All groups share one centre, and each spreads out both ways along 8 directions, with some noise.
In the rows, 128 means zero.
Some rows, each with its group after it:
[134 164 128 140  91 150 128 142 106 155  88 132 129 122 102]
Y
[131 133 132 116 136 159 145 139 155 103 116 143 106 120 145]
H
[106 140 148 172 158 153 125 109 135 167 121  98 145 149  93]
C
[140 126  96 119 129  86 129 110 131 140 142 117 129 123 107]
Y
[157 138 173 154  51  93 153 101 133 163 128 149 136  97 130]
Z
[ 79 133 146 139 173 141  85 139 125 145 137 115 120 124 122]
C
[136 116 115 129 143 120 111 141 130 157 132 149 135  95 111]
X
[137 101 154 135 173 123 114  97 155 155 132 126 125 132 102]
X
[139 140 116 119  98 134 115 158 131 125 149 104  95 125 143]
X
[180 110  98 133 100  98  99 107 156 133 145 188 149 130 130]
Q
[149  83 225 146 177 106 135 122 104 159  99 120 142  93 107]
H
[111 142 119 121  99 133 114 110 127 105 121 145 127 158 146]
H
[173 150 192 141 137 149 189 119 110 125 143 136 131  83 139]
H
[138  89 154 139 137 135 107 126 140 116 141 128 137 154 151]
Y
[119 133 139 127 171 164 135 156 121 120 123 126 124 115 126]
H
[128 105 135 105 142  99 119 144 129 106 126 133 110 123 142]
Z
[115  97 164 143 141 128  93 113 137 155  91 130 142 142 108]
Q
[111 147 156 142 136 170 116 101 121 137 114 134 138 153 123]
H
[115 156 103 150  92 178 150 171 121 124 135 137 159 127 152]
Q
[105 131 157 162 120 140 202 135 110 108  72 100 162 133 129]
X
[106 144 107 120 108 149 139 138 148 102 106 144 124 147 148]
H
[148  96 113 109 162 133 101 166 157 101 136 152 100 115 147]
K
[120 123 157 136  77 108  66  93 140 142 132 128 105 173 139]
A
[127 136 153 136 136 172 140 122 149  93 124 117 104 165 152]
X
[162 104 125 135 159 115 137 137 155 120 128 174 136 104 117]
A
[141 147  96 112  43 102 178 151  98  76 122 154 135 106 185]
K
[138 132 120 126 166 162 130 159 150 130 152 129 109  99 128]
A
[147 134 115 118 116 127 133 135 131 109 145 144 112 115 147]
Q
[140 161 156 137  91 156 138 144 138 164  93 133 115 101 106]
Y
[142 105 130 178 155  78 137 101 145 155 139  95 140 151  93]
K
[153 117 133 172 122 172  74 180 175 136 118 196 122 134 139]
A
[148  85 151 114 171 114 119 141 122  86 102 175 123 124 156]
A
[144 137 196 149 129 133 119 133 128 156  94 154 111  97 113]
Z
[127 148 104  82 130  87 133 141 106 105  83 174  99  78 128]
Y
[149 126 182 123 135 133 107 113 148 132 121 172 102 107 140]
Y
[119 126 167 133 103 117 124 105 108 147 123 125 137 132 131]
K
[155 124 157 134 195 154  97 106 175 168 152 130  94 112  81]
Z
[136  90 149 124 127 120 132 111 161 134 118 132 145 124 125]
Z
[118 145 151 219  83 137 140 140 147 121  97 122 125 175 134]
A
[137 142 141 110 117 114 102 118  83 110 103 169 122 136 145]
C
[148 123 118 105 139 146 102 134 121 132 141 162 130 118 130]
A
[105 106 149 166 157 153 131 162 164  99 143 120 117 141 167]
C
[151 135 120 112  69 111  89 139 113 130 143 132 101 134 153]
X
[121 109 127 174 145 124 200 131 202 133 186  68 120 103 116]
C
[119 113 115 118 144 134 124 139 124 113 148 112 137 136 140]
Z
[145  87  97  94  82  62 163 136 140  94 153 110 132 118 166]
Y
[155 132 145 121 172 169 104 146 107 132  93 138 124 146 102]
Q
[134 126 131 125  99 121 127 129 129 126 119 144 135 123 142]
A
[137 102 150 113 137 124 111 133 131 154  92 137 134 112 105]
C
[160 128 115 109 113 143  91 130 149 146 161 155 118 128 129]
C
[101 174 155  80 108 215 119 138 127 149 102 152 122  90 133]
K
[160 112 192 115 122 119  76  85 109 137 139 176 126 134 146]
H
[115 134 138 137  47  51 174 129  78 127 135 105 146  90 158]
Z
[140 144 118 143 123 137 157 126 136 153 126 107 140 117 107]
C
[123 113 156 109 123  94 102 134 100  93  61 161 109 150 152]
Z
[122 102 159 126 109 113 103  97 146 116  72 145 126 163 132]
X
[150 122 137 120 100  85 146  97 121 121 117 136 120 123 134]
Q
[115  93 147 150 142 153 160 161 129  92 126 108 151 142 164]
Y
[178  98 182 136 166 123 107 149 108 141 127 149 128  99 123]
H
[143 127 121 147 150 160 123 143 139 139 127 142 140 128 110]
Q
[149 127 116 149 140 135 122 124 142 122 132 156 126 142 124]
K
[128 160 124 204  75 160 126 151 142 143  99 137 136 164 123]
A
[159 132 148 106 123  96 141 110 114 108 229 122  96  93 168]
K
[ 85 131 132 139 125 156  92 175 126 135 121 133 135 130 138]
C
[121 102 160 138 135  97 117 122 119 155  97 124 141 126 107]
X
[122 130 101 125 129 143 129 126 129 100  95 140 134 163 133]
Z
[118 167 137 175 118 173 197 153  84 122 117  92 161 125 133]
X
[142 180 140 104 186 197 135 162 100  98 145  95  66 123 131]
Q
[150 134 126 180 160 146 184 142 130  88 107 148 141 134 133]
A
[141 136 152 138 156 152 103 125 131 136 142 137 130 135 126]
X
[165 113 143 112 130 117 118 134 136 122 155 154 110 104 148]
H
[109  52 182 129  94   4 102  83 115 169 144 106 151 110 129]
Z
[117 121 110 125 138 138  93 134 116 133 149 114 137 152 128]
Z
[133 102 235 125 152 131 105 118 156 136  77 185  92  90 135]
Y
[159 165  95  90 119  92  85  86 129 128 215 160  84 115 139]
C
[132 104 160 131 122  98 143  94 170 121  88 178 124 107 128]
K
[141 116 128 152 181 151 121 149 160 123 129 157 131 119 125]
Q
[130 137 122 134 132 178  99 167 121 109 117 164 140 139 152]
Q
[ 79  98 138 116 100  78 163  82 182 114  88 116 116 134 134]
H
[146 132 152 129 123 135 106 117 136 116 127 172 125 132 150]
K
[173 111 119  97  85 144 137 160 143  92 130 165 131 114 169]
C
[161 116 112 127  67  92 107 106 144 117 142 187 143 135 159]
Q
[146 129 126 180  97 120 150 147 159 139 108 153 133 121 119]
A
[147  89 144 115 117  79 115 132 125 106 129 134 120 130 156]
K
[140 136 161 124 162 136 120 109 154 146 135 156  98  99 113]
Y
[147 120 132 193 187 126 144 128 140 128 152 117 128 145 106]
K
[144 124 147 132 120 134 103 118 126 130 138 135 116 153 135]
X
[122  98 123 130  97  88 177 139 123 113 108 102 159 122 141]
Y

New rows. What belongs after each?
[118 119 140  99 176 125  82 129 128 170 131 131 110  95  96]
C
[123 158 123 157 135 134 115  92 106 131 135 152 151 165 119]
Y
[142 111 156 175 153  95 162  93 160 114 124 154 124 118 127]
K
[153 107 173 119  88  86 144 145  97 114 166 110 117 105 168]
X
[123 152 143 107 117 185  98 153  95 137 126 132 127 129 141]
K
[107 163 200 134 132 142  91  59  67 163 161 119 143 146 123]
H
[ 99  93 140  93 109 101  76  76 161 117 104 157 116 163 146]
H
[ 83 109 100 128 146  88 135 127  88 120 130  69 151 157 114]
Z
[142 130 114 137  77 161  95 158 108 120 128 138 151 173 156]
Y
[181 166 150 147 198 132 128 115 104  67 100 161  60 164 131]
Q
[179 154 129 115  87 130 129  99 156 104  76 201  91 130 137]
Z
[127 126 133  86 134 125 113 150 100 143  91 144 123  89 113]
C
[172 156 129 135 139 198  87 127 166 151 150 172 117 137 118]
Z
[116 200 126 157 138 141 167 102  93 107 114 171 134 121 131]
Y
[122  80 121 147 120  93 133 138 145 136  46 127 148 154 101]
K
[153 120 134 174 143 151 132 114 169 100 174 127 122 170 150]
C
[129 116 129 138 157 119 129 115 142 155 115 141 141 115  94]
X
[140 131  91 120  84 146 155 145 128 104 163 134 156 126 163]
Z
[ 86 117 107 100 154 103 161 142 155 119 143  92 105  96 128]
H
[122 115 173 117 143 111 157  98 165 144 114 125 121  83 118]
K
[137 117 142 111  84 102 121 155 113 112 124 124 109 115 157]
X
[137 151 147 180 129 105 119  58 114 103 149 138 119 191 140]
C
[201  94 132 120  98 116 199 131 177  93 140 133 130 112 152]
C
[122 160 187 139 144 166 109 112  82 128 164 133 124 131 147]
K
[119 189 100 149 151 134 147  83  91 108 144 179 132 135 127]
Y
[153 109 145 163 149  91 149  98 145 106 135 133 113 147 126]
A
[177 132 160 109 111 157  74 141 143 126 156 191 101 108 160]
Z
[129  81 147  87 123 103  78 142 114 124  99 134 127 140 146]
K
[ 95 137 160 126 167 151 144 154 134 119 142  91 100 105 146]
Q
[132 141  99 172 111 106 175 116 125 162 141  66 156 137  87]
K
[120 100  79  90 166 123  91 185 102 130  94 107 130 136 109]
Y
[ 97 120 119 109 129  94 108 135  90 127 146 107 137 123 139]
H
[152 139 128 129 164 121 188 127 133 117 121  95 104  95 102]
Q
[160 101 134 146 127  92 145 118 162 140 124 161 142  99 106]
A
[ 92  90 114 134 141 182 111 188 173 175 153 125 178  85 123]
Q
[143 196  82 134 149 159 118 129 110 111 121 143  94 153 103]
Z
[188 116 127 127  67 107  89  98 160 118 113 201 118 150 148]
H
[172 161 167 160 158 225 166 135 156 112 105 152 111 125 130]
H
[104 153 142 116  94 131 157 117  80 114 107  89 138 150 141]
A
[181 135 142  95 159 150 105 148  94  85  82 166  90 139 140]
Q
[139 116 127 127 143 124 141 118 145 104 167 132 125 121 150]
Y
[ 97 157 129 164 132 136 101 116 112 106 155 139 118 165 153]
C
[110  93  89 113 111 108 139 134 112  98 138 112 167 158 161]
Z
[116 159 150 146  88 170 134 135 109 120  84 162 151 137 145]
K
[121 120 141  93 215 143 133 157 125  93 130 128  85  95 140]
C
[171  94 108 122 164 113  89 127 185 100 156 179  91 127 140]
K
[150 117 152 126 170 138 184 148 117  99 179 116 128  74 162]
X
[137 117 142 129 136 105 156 136 158  86 148 113  79 128 158]
A
[134 132  95 100 110  73 106 112 107 122 114 157 126 131 129]
Y
[122 112 204 134 197 157 157 111 144 141 118 103 118 103 104]
H
[148 137 144 151 122 140 138 145  94 134 123 129 144 126 126]
H
[181 136 189 135  71  92 107 119 151 181 194 162  94  48 139]
Z
[140 151 103 140  89 141 149 165 161 115 158 131 100 105 154]
A
[121 121 160 121  99 114 137 131 104 115 102 136 135 118 147]
K
[125 120 141 129 116 156 150 180 132 133  97  97 126 105 125]
Y
[142 107 118 146 116 106 169 127 152 144 124 126 154 100 115]
Q
[120 144 160 130 118 118 151 121 118 109  83 165 127 104 138]
Y
[145 117 157 127 127 125 108 141 109 125 134 137 128 121 151]
X
[111 155 118 140 122 108 124 100 109 136 148 124 121 136 127]
C
[145 137 109 169  99  98 210 130 154 133 135 119 137  95 114]
A
[105 111 158 111 146 126  93  97 136 131 122 140 120 139 129]
H
[138  80 107 113 142  68 179 122 187 149 130  86 114  83  97]
K
[191 150  92 101  71 141 100 116 133 145 158 166 128 129 128]
C
[147 113 169 131 152 120 166 106 133 109 159 126 133 105 145]
X
[122 142 134 104 108 104 103 112  88 119 101 160 125 127 142]
C
[123 107 179 126 103 106 144  92 133 112  83 149 129 134 150]
H
[141  94 144 108 120 134 107 161 154 120 125 154 121 118 159]
C
[148 123 137 107 152 138 149 141 136 154 114 112 126  92  91]
C
[135  99 107 117 124 111 116 168 114 135 123  91 132 134 125]
K
[129 127 169 148 158 196 134 155 148 140  91 140 137 121 119]
Z
[ 63 154 160 190  95 112 149  93 129 160 142  75 141 149 114]
Q
[138 126  90  83 116 158  90 147 145 169 127 114 117 117 100]
K
[139 131  97  98 127 128 117 140 121  79 164 163 114 120 170]
Y
[130 123 133 148 139 180  73 154 125 128 118 168 139 149 144]
Q
[132 131 135 170 135 110 148 109 116 155 144  80 147 141  99]
K
[140 130 109 174 131 116 166 142 113 114 131 109 145 143 130]
K
[ 86 130 105  92 118 148 189 150 178  62  91 130 100 114 170]
H
[ 99 107  39 114 114 126  76 195 153 112 107 141 126 156 134]
H
[ 96 103 166 100  94 110 102 134  97  93  80 127 113 149 173]
A
[137 166 115 138  88  98 140  94 114 124 151 132 127 134 137]
C
[ 99 121 100 120 130 153 136 189 129  90  83 131 130 131 148]
H
[118 132 129 145 150 125 145 125 117 111 116 137 140 127 133]
Y
[160 118  55  61 118 134 124 160 195 135 141 142  93  91 117]
K
[141 152 187 110 153 159 134  83 133 119 158 140 104 120 139]
H
[130 142 153 110 108 140 132 112 131 128 128 149 122 107 143]
K
[151 133 130 116  87 106 151 112 120 134 121 123 133 120 121]
Q
[ 73 111 133  73 105  97  96  47 172 112 136 137  98 152 152]
H
[120 173 114 133 111 171 153 161  94 154  95 119 158 115 106]
C
[160 120 118 143 121 134 174 128 169 137 152 111 130 108 122]
C
[165 150 130 108 135 136 135 122 113 125 127 129 113 130 114]
Q
[109 140 126  67  58 135 147 141 135 156  87 121 134  79 122]
K
[134 112 139 124 148 153 117 141 150 128 135 140 131 122 132]
Z
[128 144 130 119 117 130 161 134 125 127 139 115 127  94 128]
K
[125 147 123 133  68  84 157 127  85 100  91 141 129 127 153]
Z
[161 126 107  86  40  84 143 106 123 142 140 126 143 101 138]
Q
[139 182 106  98  50 170 100 138  88 137 151 143 133 140 155]
K
[113 158 169 162 123 175 168 137 123 119 108 140 137 123 137]
Y
[155 134 145 126  90 147 129 141 139 123 130 138 124 125 147]
Y
[138 173 137 144 182 167 115 108  92 124 133 138 121 160 113]
C
[135 151 142 187 148 126 172  87 135 110 145 105 133 166 124]
C
[114 128 109 119  83  78 153 127 131  95 152 138 114 104 174]
C
[145 131 136 170 164  95 195  71 114 130 121 101 161 140  89]
A
[132 130 131 165 157 135 136 129 128 142 137  99 137 138 101]
K
[155 112 142 143 121  90 137  48 149 142 124 172 162 138 111]
X
[154 136  87 122 105 147 137 113 149 119 154 144 134 153 138]
Z
[126 115  97  78 101  98 104  94 183 111 158 152  90 133 151]
H
[129 146 122  97  97 149 140 147 103  91 140 135 116 125 168]
A
[133 110 137 110 155 106 139 136 141 118 157 118  96  84 134]
Z
[126 144 124 167 177 126 129 133 159  76 170 161  86 130 163]
Q
[109 137 144 124 108 116 169 135  95 113 126 109 143 103 145]
H
[134 116 105 139 132 121 134 159 138 136 119 121 137 120 126]
H
[152 164  94 160 125 189 103 132 157 148 147 140 128 162 104]
H
[115 149 119 133 118 143 131 137 114 142 122 130 132 124 122]
C
[149 165  87 159  94 133  93 122  99 170 166 122 154 150 106]
H
[159 167 124 112 163 139 100  96 141 134 175 182  79 100 121]
Y
[125 140 173 152 142 146 140 118 107 120 153 128 136 127 148]
K
[174 131 113 167 110 164 190 142 171  94 178 115 126 142 152]
C
[144 143 132 127  95 132 135 128 125  94 144 166 128 128 166]
Y
[140 130  69 152 138 141 147 159 155 145 138  96 132 144  92]
K
[125 136 109 135 101 123 149 143 132 119 127 128 134 122 129]
H
[174 108 135 157 104  92 157 132 134 145 100 129 144 111 107]
H
[171 149 143 175 117 136 154  76 111 103 126 142 136 183 139]
C
[106 149 206 126 103 136 106  86  78 160 138 122 144 127 131]
K
[153 127  99 104 174 122 157 116 174 106 136 130  85 108 112]
Z
[134 148 112  95 128 111  80 138 108 155  70 156 108 115  97]
Y
[101 122 149 137 143 114  94 130 121 104 138 144 111 137 154]
C
[144  92 139 100 117 156 119 174 154 129 105 144 137 106 135]
C
